The same things were measured in two ways. Each way mixes the same 9 hidden numbers, adds some noise and spreads widely along 5 directions of its own, which tell nothing about the thing.
Some things both ways: the first way, then the second way.
[  1  -7  -7   0 -21  10  -7   4   0   3   1   9   7 -13 -19   6  18  24
   0]
[ -4  -6  -3  15  -2  21  -6  12  -7  35  -4  -2  15 -14  13  11 -14 -31
  -7   6 -15]

[-11   8   0  -5  12  -8  10 -16  15  11   7  15 -10  12   7  -3 -19  -3
  10]
[ 16   1  -8   1  24   9   7  17   0  13   2  17   1  -4 -15  14  10  -1
 -21  18  13]

[  4  13 -12   1   3   8   0  -1   4  15  -8 -25   5   4  -1  -5  -8 -15
 -10]
[-14 -18   3   7  18 -18   9 -16   5   8  -6  -2 -14   1  -8 -18  -7  -6
  -4  -6  14]

[  0  11  -3  -2   4 -12  -1   1   4  10   9  12  -3  -1   8  -5   3  -2
   9]
[-21  12   9   9  15 -27  -4  -2 -21 -21 -11  -4   0  -2 -14 -19 -15   6
   3   1  15]

[ 10  20 -13   0  12  -3 -15  12  -1  10  -5  -8  23 -15 -20 -24   6  -1
   3]
[ 18   1  12 -11  11 -13 -13   7 -40  -3   0   2   0 -16 -17  19 -22 -22
   7  -1 -12]

[  5   7   1  -5   4 -19   2  12   5  24  16 -15   2   4  14 -27 -33 -25
  -5]
[  3   6   2 -12   7   1   4   1  11  -2   8   6  -2  13  -9   9  12  18
  -1  11  11]

[ -1   5  -3   2   7 -23  -2   8   9  31  18  16  10  -6  23  -9 -18 -16
   5]
[-16  -3   3   7  14 -21  -9   3 -15  -9  -2  -1   3  13 -11   2  -3   7
  -3   8  24]

[  1 -11   3  15  -5  -2  -3   5  -7   5   0  -3   4  -4   4  11  10  -5
  -9]
[ 10   3  -5  15 -11  -5  -6 -11  13 -18   2   1   6  14  11 -17   4   8
  -1  -3  10]

[ -4  13  -6  -5   9   7   8  -5  20  -4 -11 -17 -17   8 -14   6  11   5
  11]
[ -7  -2  12 -17  -2 -21 -18 -16  16  -5  -9 -17 -29  -5  -6 -32   2  10
  12  -7 -19]

[  1 -13  -2  -6   1   7  -4  12  -9   8  -2   4   4   4  -5 -10 -11  -1
  -2]
[ -2  -7  10  -2  -8   7  10   4  -2  11  -7   2   7   4  24   0  -4 -15
   2  -3 -15]

[ -3   0   2  14  16  -7   1 -20  11  -3   6  16  14  -4   0   6 -10   0
   8]
[ 12  -7  -4   5  18   0 -15  18 -17  10  -3   5   0  -7 -13   6  -4 -19
  -9   6  -2]

[-21  -3   8  -2  -4  -6  10   8   3   5  -8  -2 -29  17   8  11  -8  -4
  -8]
[ -9  -4  31  -7  14 -11  21  -7 -22 -10  -1   5   8   0  -6   3 -21   9
   8  -9   5]

[ -4  -8 -14  -5 -17  25  -5  19   1  15 -20 -11   5  -6 -24   8  16  19
  -5]
[ 46  -9  29 -30  35 -14  18  20 -46  25   5  26   2 -16 -36  32 -13  -9
 -12 -12   9]

[-15  -1   0   3  13  12  12  -9   6   5 -12 -22  -9  14  -5   5  -6  -1
  -4]
[ 21  -9   8 -22  20   6   4   5  -7   2   1  12  -7   1 -17   1  -1  -9
  -3   0  -9]

[-14   3 -10 -21  18  22  18   7  17  25 -19 -22 -17   7   4  18  17   5
   8]
[ 18   0   2   3  19  -6   6  -4  11  -1   3  13  -4  -3 -21 -13  -4   1
  -7  -5   1]

[  0   4  -1  -3 -10 -10  -8  -3   7  26  17  22  14  -9 -19 -25 -17  13
   3]
[  6  12  -4   6  13   9  -4  27 -19  12  -3  10  13 -14  -7  18 -10 -23
  -6  12 -15]

[ -8  -2  -2   5   8  -7  -2  14  -4   9  -2  -7  -4  10   1 -12 -13 -13
  -5]
[ -4 -12  10  11   6  14  15  -1 -18   6  -6   5  15  -4  16   3 -17 -16
  -3  -1   4]

[ -3 -14 -12  12 -22   6  -7   4   5 -13   1  10  -1  -1 -15  19  18  16
   7]
[ 16   4   9   1  16  -7  -6  17 -26  -5  -1   4   2 -11  -5   2  -1   6
   2  -5   4]

[-12  -3 -12 -14  17  16   8  -4   4   3 -11  10 -11  21  -3  -1  -2   6
  17]
[-17  -9  12  -6   5 -13   7   2  -8   2 -23  -4 -12  -1  16 -25  -1 -13
  -1  -2 -12]

[ -2 -12   0  -1 -18   5  -4  -7   3  -5   5  28   0   1 -12   4 -14  15
   3]
[  2   6   1  -9  -3  16  -1  19 -13   3   0  -5   1  -4  19  13   0 -21
  19  -3 -34]

[  6   8  -4   0 -28   1  -9  -1  -5  23   9  13  26 -17 -14 -19 -15  14
 -14]
[-31   1   3   0   6 -10   0   7 -24  15 -11 -12   2  -2   3   1 -24 -40
  14  -3 -18]

[  3 -11  16   3   9   1   0 -12  -9 -39  -7  -3 -19  13  -4   8  -5  -7
  -6]
[ -8 -12  30 -19  -5  -4   4 -10   1   6  -4  -6  -4   0   8   1 -12   6
  10  -6 -22]

[-13   4 -16   9   2  -5  -3   2  10 -10   4   6   2   8  -8  -3  -8   2
  12]
[  4 -12   9  -9  11  -8  -9  16 -25   9  -5  -3  -9  -6   3  18   5  -4
  -2   7   0]

[  6  -6   2   1  -4  -7  -3  -8 -16  -8  10  18  -4   7  18   1   0  -5
  -2]
[-25  -8  -5   6  -2  12   9  -4   3  14  -9  -1   8  13  22  -2   2 -10
 -11  17  19]

[  4   9  -9  -3   1  -7 -15   1  -2   8   4   7  -4   9 -35 -32   2   4
   7]
[ 22  13  18 -36   9  -7  -7  11 -26 -15  -5   8 -10 -12 -15  10   0   4
   3   9 -17]

Other things, the second way, with their names:
<187>: [-14  13  22  -3   6 -25  -2   1  -1 -10  -4  -7  -5  -8 -13  -7 -14  15
  14  -7 -18]
<863>: [-12  15  -6   0   7  16   3  -3 -32 -17  -5  -4   6  -7   8 -10 -21 -31
  17   2  -5]
<561>: [ 17 -19  23 -34   6 -11  -5  -1 -16   5   9  -1 -12   3 -12  35  -7  -7
  14  -3 -23]
<799>: [ 11 -17  -2   7  -6  -6   5 -12  19  17   8   6   6  20   6   5   3  -3
  -8  -4  14]
<1001>: [-18  13  -8  29   6 -17  -2   6   2 -20  -3  -4   9   9   0 -18  -8  -4
  10  -7   0]
<922>: [ 11   4   0  -2 -15   6  -1   3  -3   5  -3   2   8   4  22   1   1 -12
   1   1  -7]
<684>: [ 15  -6  10   0   9   7  11  14  -3  16   2   6   2  -9   5   8  -4 -12
   4 -12 -21]
<302>: [ -2   3 -22  -6 -14  16 -29   3   0 -10   9 -15  -3  17  15   9  11 -15
  19  13 -11]
<681>: [-14 -12   6 -17  -7  -4   0 -12  32  17  -6  -6 -18   9   5  -6   6  -1
  -3   9 -19]
<177>: [-14   0  12   4  -6 -16 -12   8  -3 -11  -8  -1   7  12   7   5   2  16
  -7  16   4]
<754>: [  1   5   6   9  -3 -12 -12   3  -3  -2  -3   2   9  -1  -3   5  -8   3
  -6   9   0]
<531>: [-29  16 -10   4  11  -9   4  -5   2 -27  -3 -11 -13  10   4 -26   1  -3
  23  -4  -1]
<652>: [ 11   3  21  14  -7 -27  11 -12  31   6  -5  11   2  -3   0 -15   2  34
 -20  -5   7]
<86>: [ 10  -4   1   1   0  -2 -15  -1 -16  -4  -1   2   8   1  -4   4 -13 -19
  -3   6  -3]
<371>: [-16  26  -1  24   5 -29  -9 -11   4 -30   1  -8   1  -2 -16 -24 -16  15
  13  -7   5]
<463>: [ 19  -4   7 -29  11 -17 -23  13  -9   8  -6   9  -9   5 -29   9   7  -3
 -16  18  -5]
<91>: [ -5 -15  17 -38 -17   1 -29 -14  13  15  -2 -26 -29   0  10  -8   7   2
  21  -1 -38]
<816>: [  0  -9   7 -16  -2   2 -15   1   8  11   7 -12 -17  -4   3  20   5  -1
  14   4 -29]
<186>: [ -3 -18   5   6   5  -4   0   4  -6  30  -1  -6  -7 -11   9  19  -6 -19
   0  -1 -11]
<71>: [ 27  -5  -3 -10  -6  15  -1  -2   6  -3   5  10   8  19   9  -6  10  -4
  -4  -1   6]
<233>: [ -4 -26   9  -4  19  13  21 -14  13  34   2  12   1   2 -13   7 -14 -12
 -16   5   9]
<844>: [-16 -16  -5  16  12  23   9   8 -12  26  -6  10  20   4  10  19  -9 -20
 -24  25  24]
<106>: [  2  15  -6   8   1 -26   4  -1  17 -20  -3  -3 -17   2   2 -17   8   4
  12  -9 -15]
<812>: [ 10   3  -6 -20  -9  10  -2  -7 -15 -12  -1  -7 -11   2  21   2   3 -22
  18   2 -14]
<157>: [  6  25   2  22   5 -25   8  18  -1 -14   0   6   8  -4  -2  -4  -3   4
   8 -14 -11]
<468>: [-23   3 -11  21 -26   9  -2  -5  16  11  -9  -4  23  23  32  -9  -4 -18
  -9  15   5]
<145>: [ 23  10 -11 -11  13  16   6   0 -16 -14   9   6  -5  -1  -2   0   4 -12
  13  -3   3]
<691>: [-16  -2   3 -13 -33   8 -20 -18  11  19 -11 -29 -13  -2  35 -28  -5 -22
  22  -8 -36]
<559>: [-27 -10  20  15  -5   6  18  -7  13  13  -9   4  25  12  14  -8 -23  -8
  -6  -1  -7]
<646>: [ 36  13   4 -44  -2  -6 -13   8 -21 -27   9   4 -13   7  -8  24  11  -3
  17   7 -20]
<424>: [  6   4  15 -43  10  -4 -24  -5 -42 -30  -4 -16 -22  -7 -13 -18 -13 -17
  37 -13 -28]
<396>: [-13 -15   6 -15  -6  15   3 -19   3  24 -10  -3   3  11   9 -23 -10 -20
  -6   3   5]
<77>: [  7  -8  -4  -6 -11  24  -2 -18   8  22   6   0  10  11   8  -4 -10 -21
  -1   0   3]
<908>: [ 24  -5  -9  20   5 -25  -1  -9  24  10   4   7 -10   0 -12  -8   9   9
 -17  -5  18]
<810>: [ -5  38   2 -13  23 -43   6   2 -16 -42  -9  10  -8  10 -35 -27  -1  16
   2   4  21]
<5>: [ -4   5   1  -8   4  23  -5 -13   2  -5   2  -1   1  -4  -4 -15 -12  -5
   6   6  -5]
<563>: [ -5   7  12 -27  21   3  -3  12 -32  -6  -9   0  -8  -7 -13  -9  -7 -12
  10   3  -9]
<547>: [ -4 -18  15 -14  22  -7   8 -15 -31  19   1   7   5  -1 -28  18 -33 -25
  -7   4  18]
<764>: [-16 -17  11 -16  14  18  -8  -6 -15  25  -6 -12 -10 -18  -6  -6 -24 -31
  13  -3 -28]
<207>: [ -7   9  12 -12   5 -28 -13 -16 -15 -21 -14  -7 -15  -5 -14 -30 -13   0
   6   0   0]
<927>: [ 46  18   9   4  16 -15  -4  17  -6 -16  16  22  12 -10 -34  28  -6  17
  -6  -1  -6]
<657>: [ -9  -9   5 -11   6 -19  -2 -13  10  -2   1  -3 -14  15 -11   0   1   2
   2   6   4]
<68>: [ -5   1   4 -20  -2   1   8 -15   1  12  -2   0  -5   4  -5   0 -15 -25
   6   4 -12]
<312>: [ 22  -6  -8  -4  -3  -1 -18 -10   1   1  16  -4  -7   2  -6  22   0  -6
   6   4  -3]
<127>: [ -7 -26   7 -17  -1   1 -13 -17   7  23   6 -19 -25  -1   6   7   5   1
  10   0  -5]
<791>: [ 10 -13   5  13   1  -3   1  -8  14   0   1  10  10  10  -2  -3  -4   3
 -15   2   8]
<689>: [ 23   6  -1 -22 -13   0 -14  10  22   0   9   5  -8  11   1  26  23  14
  -4  20 -19]
<892>: [ -4  -6 -12  10   3 -10   1 -12   9   7  -4   0  -6   8   1 -13   2  -9
 -10   6  21]
<286>: [ 31  -1  19 -29  19  -2   7   2 -14  -6  10  15  -9  -8 -22  26   1  13
  -1   6  -3]
<130>: [ -2 -14  13  -7 -16   0  -6   3   1  10  -7 -13  -5   4  30  -3   5  -6
  13  -9 -25]
<981>: [  4  11   1  16  -7 -17   7  -6   1 -24  -2   0   4   5  14 -13  -2   3
   9 -10   1]
<408>: [ -9  17   3   9   1  10   6  12  -8  -3  -5  12  31  11   1  -4 -17 -15
  -4   6  -2]
<745>: [ 11   0   2  -1  -3 -10  17  -8   7   9   4   1  -9  -1  14   5   9   8
   2  -7   9]
<385>: [ 19  -4   6   0 -17   8  -2  11   9  -4   7   6  13  15  24  26  10   5
   0   6 -14]
<1038>: [  3   2 -10   3  11  23  13  -8  -6   9   0  10  12   2  -1 -12 -12 -23
  -6   3  15]
<82>: [ 33  -9   1 -21   7 -20 -19   4 -24 -11   5   7  -8  10 -14  22   9  -1
  -7  11  15]
<670>: [ 21  -9  24 -23   1   5  -7  -1 -12   6   7   5   3  -2  -8  20  -8   7
   2   1 -11]
<394>: [ -3  -6  14 -24  -2 -28   2  -6  15   6  -2  -1 -18  15  -6  10   7   8
   0   6  -9]
<132>: [ 18 -31  -1 -10  17  26  -9  11   4  50   8  14   7   0 -19  37   2 -13
 -31  25  10]
<996>: [  6  29  -8  15  -6 -26 -14  10   0 -14  -3  -5  -1  -6  -2 -11   0   0
   9  -4 -12]
<544>: [  9  -5   6  11 -11  -6   0  -6   7  20  -8   0   3  -9  14  -7  -8 -13
 -10  -3  -9]
<282>: [ 30   7   5 -30 -12   6 -14   3  19 -16  11   3 -10  15   5   5  29  28
   7   7 -14]
<711>: [ 32  20  -5  16  -6 -20   5 -12  21 -18   8   9   1   3  -4 -20   7  22
  -3 -14  13]
<442>: [-16  -1   6 -26 -12  26 -13  -2  12  10  -4  -7   2  16  12 -12   7   2
   3  17 -11]
<400>: [ 36  18 -20   4  -4 -17  -8  19   6 -20   9  13  -1  14  -1  22  22  -1
  -5  12  -2]
<515>: [ -9  -4  -7  -5  -2 -12  -8   6 -11   0  -5 -15 -15   7  15   0   3 -26
  20  -5 -19]
<783>: [ 43  -3  -8  13  15  34  -6  27 -15  18  11  20  21 -14  -3  25   6  -6
 -18   8   8]
<924>: [-14  -6   9 -11   0   2   4  -6 -19  -6  -6  -4   3   8  12   3 -12 -14
   8   5  -1]
<48>: [ 13  13   0 -22 -17  -5 -20  -9   8 -17  13  -5  -4  17  -1  10  11  18
  12  11  -2]
<464>: [ -1  -4  13 -29   6 -22   7  -6   4  -9   1   6 -13  22 -10   9  12  17
  -4  12  11]
<501>: [  2  -7 -13  -1   1   1 -21  15  -2   2   0  -5  -8   9   8  13  18  -8
  -1  16  -3]
<521>: [  2   6   0 -15 -10  16 -16   8  -3  -7  -1  -7  -3   6  19   1  16   7
   8  12  -8]
<792>: [  1  -9  20 -16  20  -8   7  -6  -3  12  -3  12   0   2 -28  -2 -12   5
 -13   5   9]
<363>: [-17  -4   1  14  -4  -5   9 -10  25  -3  -5  -2  -3   6  13  -6  -1   1
  -4   7  -8]
<416>: [ 16   2 -10 -16  13  12 -15  19   4   2   4  19   8  18 -23  16  15   0
 -25  33  10]
<947>: [ 16   5  -1  21  -8   0   5  -4   2  11   8   5  16  -4   7   7 -12  -6
  -1  -9   3]
<585>: [  4   5 -19  18 -12  -6  -9   8   6  -5   3 -12  -4   5  26   3  10 -15
  14  -5 -15]
<79>: [  5   4   2   8  16  -6   0   5 -17   9   4  11  11  -7 -21  24 -17  -9
 -12  13  12]
<2>: [ 32 -14   4 -39   7   6   3  17   8  24  13   7 -21   7  -3  40  26  -1
   2   7 -20]
<706>: [ 20  -7  13 -24  15  -4  -3   0  -6   4  12  15   5  12 -32  26 -10  -1
  -6   9   1]
<989>: [ 16  13   0  -5  -6 -23  -5  13  12   2   0   1  -9   6   4  -1  21  14
   1  -3  -6]
<109>: [-10  -1   6  21  11 -13  12 -15  15 -12  -4   6   2  -1  -7 -18 -14   6
  -6  -2   5]
<667>: [ -8  -3  15  -9   0   4   6 -12  16  -7  -1  -2  -2  12   8 -22   5  19
   8  -6  -1]
<465>: [ 26  -7 -12  14   6  11   4   7  -2  16  11   9   7  -4   3  21  -3 -22
  -4  -2  -3]
<921>: [ 27  -2  -3  -4  -9 -10  -6  -1   4  12   6   1  -1   5   0  10  -3 -19
   3  -8 -14]
<1054>: [ 10 -21  -1 -27  -4   7 -18 -13  19   1   3  -3 -21  18   3  -2  26  14
  -7  19   7]
<951>: [ 15  18   8 -36  -7 -21  -6   0   2 -18   0   6 -14  14  -6   8  19  23
  -3  18   1]
<215>: [  4  11   4  -5 -15 -18   4  -6   3  -6  -4  -7  -7   5  19 -10   3  -3
  14 -11 -12]
<324>: [-14  -4  -2  18  13   5  -4  10   7  16  -6   6  12   2  -7  -2  -2   0
 -19  16   9]
<966>: [ -5 -14  25 -16   1   9  -2  -4 -24  15  -5   6  22   8  -7   8 -30 -20
  -6   6  -3]
<859>: [ 23 -21  17 -19   1   2  -9   1   9  27  -5  13   0   7  -7   0  14  18
 -31  13  16]
<341>: [-16   6   0  -8  -5 -22 -16 -17  15 -17  -4 -21 -28   3   4 -28  10  14
  18  -2  -8]
<59>: [  1  -2   6 -15  -4  -5 -13   0 -13  -8  -1   0   5  20   2   7   5   6
  -2  12  16]
<482>: [  6   5   6 -30   4  19  -2  17   5  11   1  -2 -12  -2   5   3  14  -3
  13   3 -33]
<707>: [  4 -12  11  19  16  -1  11   7 -20   8   6   6  15  -5  -1  21 -17  -8
   0  -9   5]
<93>: [ -1  15  11 -16 -11 -18   6   8  12   1  -3   7   6  18   2  10   7  10
  -4  10  -9]

Some of these things the first way, each followed by its name:
[ 18   1 -11  -7  -5  20  -3   2  -9 -38   0  -8  21 -22  -3   5  25  18
  11] : <996>
[-18   4 -12  -7  -6  -2  11  27  21  31   7 -11  10  -2  -1 -17 -32   5
   8] : <989>
[ 17 -12  -5   4 -13  21 -11  -3 -25 -38 -11  -2   6  -4  -4  15  26   5
 -11] : <981>
[  9   2   8 -21  15 -10   1   9  13  22  14  31  16 -13  13 -17 -46  -7
  13] : <157>
[ -3   0   1  16 -16   2  -8   4  -5 -12  -1 -34   8 -11 -31 -11   3   8
 -22] : <927>
[  1  -5   5   2  -1  -2  -5  -7  -4 -12   3  20  -4  -7  -3  15  22  14
   3] : <754>
[ -6   0  -8  14   3  -7  -1 -15   8  -8  11  17  12   3   5   5 -10  -1
   8] : <501>
[  0  14   5 -16  13  21  16 -11 -12 -21 -21 -14 -11   0  15  15  19   8
  -5] : <68>
[ 16   2  -1  -4  -3  -3 -10  29  -5  16   0  -6  20 -25   1  -8  -3  -7
  -7] : <947>
[ 23  14  -2  -5  -6  -8  -8   7  -1   0  11 -14  11 -21   3 -11   8  -8
  -5] : <371>
[ 10  -6 -17  -4 -16  23 -10   0  -4  -9  -4 -24  12   7 -23 -13 -15  -3
 -10] : <2>
[-16 -19   8  21 -15  -9  -6   8  -9   4   8   1   3   7 -10  -7 -24   0
 -18] : <385>
[  1  -3   6   2 -13   1  -6 -31  12 -22  -2  33 -17   5 -16  26   3  11
   0] : <816>
[  0   3  10   5  15   1   0  -5  -2 -19  -8   3   3  -4  -5   2  -3   3
   2] : <544>
[ 14 -17   3   7   2  -2  -9 -25 -16  11  19  20  12  -2  -2  -8  13   1
  -3] : <416>
[ 17 -14  -2   5  -2  10 -11 -20  -7 -11   1  -1   4  -8  -8  17  29   2
  -8] : <132>
[-26  20 -16   0  17  -2  10  22   6  12  -8 -32   1  10   1 -23 -13  -3
   5] : <646>
[  0   3  -2  11   0  -7  -6   2 -16  -3   1  -5   2   7   3 -15  -7 -10
 -11] : <924>
[-10   7   2  -1  -1  -1  11  11  15   5  -5   4  -6  -6   0  11   6  13
  12] : <691>
[ -3 -18   0   0  -5   2   0   3   6  -1   3   6 -17  12  -6  13   8   2
   5] : <282>
[-16   3   6   8  -5 -14   3  -6   6   9  10  -1  -5   9 -13 -17 -24   3
  -6] : <689>
[-10  18   1 -10  15 -13  20  -9  17  10   9   1  -6  12  36  -4 -39 -17
   8] : <531>
[ -2  10  -8 -14  11   5   7  36  11  29 -10 -27   2  -9   8  -4   1  -9
   4] : <711>
[ -1   4   2 -16  10   9   5 -15   3   8  -7   0 -15  12  -6  -2  -4   0
  -1] : <681>
[ -4 -13   2   7 -19  -2   0 -10   2  13  14   9  -3  -1  -6   6   6  13
  -7] : <324>
[ -6   5   4  -7 -10  -7   3   1  13   5   5  -1 -13   1 -13  -8 -13   7
  -2] : <187>
[ 13  -5  -5   1  -7  10 -15 -19 -15  -5  -1  37  21 -10  -6   6   8  13
  -3] : <400>
[ 0  3 -4 -8 11 -1  7 -7  9  0  5  9 -8 10  4 -3 -1  1 17] : <563>
[  2   4  -5   5  -3   7  -5   4   1   6  -7  -9  18 -10  -4   0  -8  -1
 -10] : <465>
[  6  10   6  -5  15  -6   2 -18   2  10  -1  12  -3   3  12   3 -10 -14
  -5] : <657>
[ -5  12 -11  -8  -5  16   5  -4   6   1  -8 -14   3   4  -8  -7 -14   5
  -3] : <106>
[ 13  13 -11   9  -2   3  -6   2 -12   2  -1 -27  22  -8   3 -15   1 -13
 -13] : <892>
[ 10  12   6   1  12 -18 -14  -9   1   4  -1   7 -10  13 -17 -25 -25 -22
  -6] : <286>
[  0 -16   2  19  -2 -12  -7   1   9  -3  12   8   8  -5  -4   9  -3  -1
   6] : <783>
[ -5 -15  -2  -5   3  15  14  13  -1 -20  -6 -36 -23  16  13  16  13  -9
  -1] : <667>
[ -7  10  -5 -12   7  -4   2   4  -5   2   2   4 -14  12   1 -15   6   4
   9] : <951>
[-10   6  15   7  20 -13  17   6   3  24   1 -14  -3   3  23  -7 -19 -15
  -6] : <396>
[  8 -13  -5 -14   5  23   0   5   2 -13  -8  -8   4   1  -7   6  -8  -1
   3] : <684>
[ 15  -1   9  25  -9   7  -9  -9 -16 -23  -6 -16  34 -22 -11  -2 -11   1
 -25] : <921>
[ -6   4  -3   7   1  -3   3   0  21  -6  -2 -15 -13   7 -17   4  -2   0
   5] : <91>
[  1  -2   8  -5   3   1   4  -5   0  18  -3  -6 -12   3  -4   0   6  -2
  -9] : <792>
[ 13   1  -6 -19  15  24   2   0 -11  -2 -18 -38 -10   5   3   3  17 -14
 -11] : <233>
[ -7  13 -12   4  14   0   7   7  18   7  -8 -14  -4   4  -4   3   8  -4
  14] : <424>
[ 11 -25  13   3 -21 -11  -7 -13  -6  14  20  33 -15   4  -4   6  13   7
  -1] : <442>
[  3  -7  -8  -8  -1  14   7   5  -3  -1   4  -7  13 -11  19  10   4   3
   1] : <1001>
[ -7 -11  20  21  -3 -16  -3   2 -17  18   6  -1   3  -6  -5  -7  -2  -2
 -23] : <966>
[  8  -5  -4  -9  11   2  -6  13   0  -3  -5   3   7  -6  12   7  -7 -13
   1] : <707>
[  9   3 -15  23   5   1 -17   0 -15  -9  -4 -10  26  -8  -9  -5  17  -6
  -7] : <82>
